The rows are grouped in 4 different ways at once. Each group adds its own fixed numbers to the row, and there is some noise. The rows also spread widely along 10 directions, which tell nothing about the answers.
(in the rows, 128 means zero)
Known rows, each followed by its group in each grouping:
[ 97 129 183  78 143 111 157 145 126 148 117 122 120 161 156 125 133 176
 152 141 129 130 146 117  92 176  91  92 147] -> (0) J_916 petat J_869
[144 163 119 103 125 117  88 130 155 106 182  73 127 127 110  79 104 144
 142 138  81 148 171 148  93 146 169  98 135] -> (2) J_934 zito J_283
[157 144  88 170 122  74  93  84 117  90 136 122 181  83 107  87 123  73
 117 120 141 162 169 142 123 132 199 128  81] -> (2) J_764 zito J_869
[127 167 155 151 151 115 140 124 121 118  90 139 154 108  94 132 149  85
 118 114 140 109 138 172 137 129 139 128 113] -> (3) J_877 birer J_376
[ 76 124 114 120 108 118 124 139 133 147 115 157 161 130  92 118 152  95
 142 106 115 110 155 145 146 117 136 105  96] -> (1) J_916 gel J_937
[ 97 142 147 145 135 109 158 128  95 155  69 156 165 125 132 153 162 110
 127 115 154 108 125 133 137 165 105 129 115] -> (1) J_885 petat J_937
[170 124 118 158 136 122 113  65  97  94 157 167 127  96 134 120 104  98
 117 128 154 161 128  90 114 100 179 163 133] -> (0) J_764 Rozef J_283
[210 153  84 163 140 123 118  53 129 111 183 121  93 102 134 120 100 100
 102 121 138 172 117 101 111  96 185 167 152] -> (3) J_934 Von J_376
[111 112 107 110 162 128 156 113 128 149 171 113 122 149 164 118 114 133
 116 120 110 158 127  69 123 134 130  90 118] -> (0) J_885 birer J_376
[148 122  96 122 128 139 156  82 152 135 128 129  97 145 129 173 139 143
 113 130 125 147  76 146 139  94 105 176 177] -> (2) J_877 Von J_869
[127 112  69 124  83  90 112  85 187 126 163 102 111 157 114 102 135 141
 133 136 116 157 126 126 132  95 139 139 144] -> (2) J_934 Rozef J_376
[ 86  59 142  97 123  84 119  24 164 107 156 204 170 141  89 120  81 116
 201 160 199  85 116  82  98  95 150 131  92] -> (0) J_764 gel J_937
[104 153 117  87  47 141 102 145 120 134 139 122 124 113 133 118 128 208
 165  95 123 143 143 101 123 119 125 121 120] -> (3) J_916 gel J_283
[ 89  99 138  98 114  87 123 139 140 136 145 135 128 185 153  68 127 170
 146 141 104 148 174  89 106 168 114  69 121] -> (0) J_934 petat J_283
[ 69  74 146 105 152 111 157 127 134 158 133 154 103 193 142 107 149 164
 123 173 115 134 144 114 108 151  98 102 142] -> (1) J_885 Rozef J_869
[ 87  93  82 115 139 109 125  88 195 126 158 138 110 167  97  97 124 113
 121 156 113 127 120 136 117 100 146 125 109] -> (1) J_764 Rozef J_376
[ 83 142 168 128 113  78 145 154 125 142  69 130 134 174 122 125 175 140
 120 137 127 133 153 162 134 155  81 107 140] -> (0) J_877 Rozef J_376
[150 149  93 173 113 141 137 121  88 129 118 155 119 113 156 128 160 123
  85 115 119 169 120 108 145 113 145 148 130] -> (3) J_764 gel J_376
[ 92 123 153 110 108  76 134  82 139 116  93 172 123 137 116 146 124 172
 178 137 193  95  97 125 115 143  87 159 129] -> (3) J_916 Von J_283
[ 93 119 128 130 172 138 129 138 158 102 130 152 105 122 121 105 139 134
  92 136  94 115 115 158 120 132 168 145 119] -> (3) J_885 gel J_283
[174 144 141 169 136 143 104  96  69 113 148 164 159  98 121 118 120  92
 133 135 143 150 161 108 112 113 176 128 125] -> (2) J_764 Von J_937
[147 156 150 153  81 119 113 100  67 120 105 171 166 102 108 130 145 125
 152 123 179 141 161 114 133 115 131 134 122] -> (3) J_764 gel J_283
[135 158 135 135 142 148 131 125  81 124 123 153 133 108 150 124 128 132
 116 128 116 145 137 118 105 147 151 127 123] -> (1) J_764 gel J_283
[127 129  71 108 155 100 137  67 176 122 171  94  88 136 136 131 101 138
 114 143 126 145  83 118 101 133 148 166 129] -> (1) J_885 zito J_376
[112 150 107 138 136 136 137 179 111 134 114 119 114 132 136 118 168 114
  89  87  79 159 153 140 152 129 126 113 135] -> (0) J_916 birer J_283
[147 203 145 134  71 118  93 138 103 129 106 107 176 102  74 127 160 115
 155 117 146 139 182 172 129 108 134 109 120] -> (3) J_764 zito J_376
[ 66 100 149  91 141 105 128 107 173 118 134 148 115 143 128 109 112 193
 164 150 148  91 100 120  91 140 139 131 102] -> (3) J_885 birer J_376
[114 104 151 112 172 130 150  97 139 126 146 153 128 167 132 121 124 131
 138 177 128 115 121 115 110 144 101 110 141] -> (2) J_764 petat J_283
[107 147 161 100 220 138 152 129 134 105 141 125 128 119 150 118 102 117
 104 148  96 116 123 138  83 169 156 106 120] -> (0) J_764 gel J_283
[122 163 145 116 150 122 122 148 150 117 113 117 113 142 115 115 145 131
 115 145 110 137 135 184  97 130 139 121 142] -> (0) J_764 Von J_376
[119 151 137 137 111 126  93 133 131 111 132 145 139 106  83 110 148 113
 138 109 118 134 151 167 119  81 192 145 112] -> (0) J_885 zito J_376
[159 174 111 134 100 126  93 119 110 119 165 104 134  97 123  92 108 141
 122 106 108 159 165 118 115 120 181 114 104] -> (3) J_877 zito J_376
[150 129 125 182 144  89 120 117 106 107 112 139 112 160  97  90 164  75
  78 138 122 164 193 155 130 142 136 136 141] -> (1) J_877 birer J_283
[148 162 166  79 126 101 119  69 163 103 139 100 114 128 119 140  97 184
 171 170 187 114 118 130  66 160 108 152 157] -> (3) J_764 petat J_283

New rows. What belongs after each?
[132 139 107 128  57 115  81 127 111 120 149 104 143 122 113  93 135 168
 152 106 131 165 182 105 125 123 147 118 118] -> (2) J_885 birer J_283
[103 110  87 156 125 109 132 124 155 127 130 149 123 151  98 100 171  87
 104 122  94 140 141 150 161  99 146 128 118] -> (2) J_916 gel J_376
[120 115 143 157 106  85 126 110  78 136 122 163 142 160 138  91 142 123
 135 140 137 159 189  91 122 160 116  95 129] -> (1) J_934 Rozef J_283
[ 99 155 108 136  78 159  88 148 124 112 104 180 161  85  74 120 159 126
 148  99 116 110 125 175 157  62 162 148  90] -> (3) J_764 zito J_283
[105 132 135 119 117 133 117 140 116 115 123 154 120 126 137 112 130 159
 116 109  97 141 136 129 119 126 151 131 120] -> (0) J_877 gel J_283
[ 94  96 182 130 130  98 168 107  80 151  95 206 175 147 154 133 144 127
 169 127 163 117 130  83 132 149 100  91 115] -> (0) J_934 petat J_869
[117 142 163 129 181  92 137 113 130 115 123 133 142 120 113 130 126  81
 130 134 131 107 139 157 109 151 149 130 124] -> (0) J_916 zito J_937
[126 181 114 113 111 187 135 145  94 156 133 122 168  84 124 149 131 131
 141  85 115 135 123 110 148  94 135  93 101] -> (3) J_764 birer J_376
[159 191 128 113  86 110 121  97  67 147 142  87 164 110 130 141 106 136
 152 101 145 163 173  97 115 159 107 100 122] -> (1) J_877 zito J_283
[123 108 131 118 104 107 148  66 120 148 139 159 132 162 147 129 126 160
 163 152 181 138 117  66 125 127  84 115 130] -> (3) J_764 petat J_376
[114 136 152 135  70 105 159 116  43 160  77 164 164 134 185 146 157 189
 154 125 179 157 138  66 135 171  66 107 122] -> (3) J_764 gel J_869
[ 80  91 123 138 135  98 112 122 137 100 126 177 127 160 130  84 142 156
 133 167 111 122 129 138 118 143 139 129 105] -> (2) J_764 zito J_283
[109 153 126 131 131 141 144 135 140 129  91 149 164 106  88 157 166  90
 133 110 104 101 105 191 162  99 131 140 134] -> (2) J_934 gel J_283
[115 118 120 177  90  92 117 120  68 135  96 192 153 136 119  93 166  90
 130 103 148 153 185  97 158 139 129 113  94] -> (1) J_916 petat J_283
[147 112 108  87 168 169 140  77 149 135 205 124 131 116 120 129  83 121
 136 135 123 136 123  85 107  87 153  99 118] -> (3) J_764 birer J_869
[121 126 143 124 148  96 109 101 127  94 147 126 137 135 138  85 102 149
 143 162 136 136 158 110  81 173 147 107 113] -> (2) J_764 birer J_283
[136 132  76 119 142 120 158  89 145 138 150 105 131 120 146 145 115 129
  97 107 116 150  93 114 144 126 118 132 118] -> (3) J_877 zito J_869
[153 151  73 122 121 135 123  79 121 129 171  89 163  77 158 143  81 123
 126 107 128 152 110  75 119 135 159 125 109] -> (2) J_764 Rozef J_937
[110 167 185 150 151 182  87 215  69 109 106 185 141  94 132  61 157 140
 108 124  69 125 192 159 108 143 197  88  95] -> (3) J_764 petat J_283
[143 115 112 157 102 101 128  74 134 108 117 161 139 128  89 132 155  97
 121 124 146 141 132 156 148  82 146 173 140] -> (2) J_877 gel J_869
[113 116  84 123 112 113 147 109 150 148 141 105 124 176 131 125 146 140
 113 124 112 152 125 107 154 120  88 108 135] -> (2) J_877 birer J_376
[132 109 127 194 109  76  94  94 111  88  98 201 149 130  99  68 157  91
 116 139 167 139 176 132 133 127 162 146  96] -> (3) J_764 petat J_283
[123 173  80 154 116 135 141 126 103 136  89 134 148  90 139 156 153 106
 106  88 126 145  96 140 147 122 137 149 104] -> (1) J_764 birer J_376
[145 126  88 133 104 139 129  74 142 131 134 148 159 106 101 149 138 101
 141 114 147 137 105 134 152  72 143 151 123] -> (2) J_764 petat J_869
[ 82 109 162 101 181 124 141 184 131 134 145 133  81 200 147  83 156 152
 104 166  60 142 166 141 107 161 104  77 153] -> (0) J_916 zito J_283
[116 149 122 136 150 118 126 144 144 119 109 131 110 138 126  96 150 122
 101 130  88 132 138 169 115 161 147 132 132] -> (1) J_934 petat J_283
[115 144 118 110 119 116 130 114 137 130 116 127 137 129 115 125 137 130
 130 135 127 140 140 156 107 131 141 125 120] -> (1) J_764 gel J_869
[117 139  91  97 171 122 130 103 178 120 154  92 144 112 101 111  99  92
 118 127 107 126 134 157  96 133 166 109  98] -> (1) J_764 birer J_869
[162 160 178 135 156 142 130 133  71 140 160 111 106 149 131 106 141 126
 123 154 120 164 195 112  85 147 142  98 157] -> (1) J_885 birer J_376
[125 149 130 119 185 166 161 134 124 144 137 134 116 133 131 148 139 105
 112 127  90 120 111 142 125 129 122 119 148] -> (1) J_934 birer J_283
[117 148  91 159  81  59 129 102 124 133  75 138 177 107 127 135 144 118
 134  93 172 127 120 133 154 153 114 140 100] -> (3) J_934 Von J_937
[ 96 113 145 112 155 101 171  73 111 133 108 162 126 146 160 158 109 158
 144 141 162 110  81  90 112 175  82 142 124] -> (1) J_877 birer J_283
[128 178 104 165 109 107 107 177 101 123 109  97 135 108 152  71 151 137
  73  85  85 169 185 133 134 168 163  97  90] -> (3) J_877 birer J_376
[114  93  96 118 125 127 147 103 135 154 160 118 110 164 161 124 128 165
 117 133 134 152 124  64 132 136  96 119 138] -> (3) J_885 birer J_937
[177 180 160 211  67 106  99  92  17 106  68 212 170  54  97 141 164  72
 152  78 204 143 168 128 145 112 171 184 113] -> (1) J_916 petat J_283
[ 98 180 100 121 131 123 133 148 124 126 107  83 171  77 150 135 112 135
 100  78  85 133 114 136 146 168 139 110  87] -> (2) J_877 Rozef J_283
[160 148 158 118  82  63 113  66 122 104 127 115 109 133 118 137 117 154
 176 132 204 147 145 111  84 131 125 166 161] -> (0) J_916 birer J_376
[ 91 158 124 126 118 142 119 158 111 122  93 147 150 109 134 136 158 159
 139 124 105 121 102 166 138 132 128 134 115] -> (2) J_764 zito J_283
[ 63 115 110 104 128 181 141 159 111 171 144 161 134 130 146 122 136 161
 140  98  85 124 110  92 139 101 138  93  90] -> (1) J_885 birer J_376
[101  98  97 109 149 153 115 137 151 133 186 150 103 150 120  74 108 131
 118 125  77 138 154  99 132 105 152  84 102] -> (3) J_916 Von J_283
[ 86 153 109 146 143 107 130 172  91 130 111 124 163 105 163  97 141 124
 111  97  80 141 146 122 148 183 140  83  76] -> (2) J_916 zito J_283
[112 114 128 146 110  92 101  96 129 103 139 174 127 130 118  77 121 146
 138 137 133 128 146 117 115 118 175 136  90] -> (3) J_877 zito J_376
[142 157  90 149 134  37 152  61 151 130 116  66 174 133 113 127 121  65
 108 131 179 155 150 119 138 173  94 101 102] -> (3) J_764 Rozef J_376
[121 107 131 106 110 112 127  78 135 134 145 146 125 136 118 123 121 153
 159 137 160 135 135 108 102 124 141 139 129] -> (1) J_885 petat J_869
[139 121  88 128 127  71 146  29 171 127 143 123 146 155  76 141 126  64
 142 152 182 133 128 132 126 107 113 144 129] -> (1) J_764 gel J_376
[134 163 127 140 111  57 117 119 186 108  94  93 113 147 103  99 164 131
 115 141 139 129 145 195 115 157 126 149 148] -> (3) J_934 petat J_376
[102 108 134 142 168  52 115 121 172  91 131 132 115 158 129  53 127 111
 110 148 111 133 164 146  91 169 178 107 106] -> (0) J_934 birer J_376
[145 181 159 147  71  98  94 116  84 105  71 149 120 115 104 132 151 164
 143 120 166 139 154 170 104 140 132 175 148] -> (1) J_877 Von J_283
[158 180 169 140 113  68 134 108  76 124  98 111 161 100 148 132 130 145
 147 130 169 148 159 129 100 194 120 118 131] -> (3) J_934 zito J_869
[102 124 136 114 135 115 134 108 151 136 138 149 133 147 103 112 130 120
 159 138 125 110 135 135 112 120 138 109 118] -> (1) J_934 birer J_376
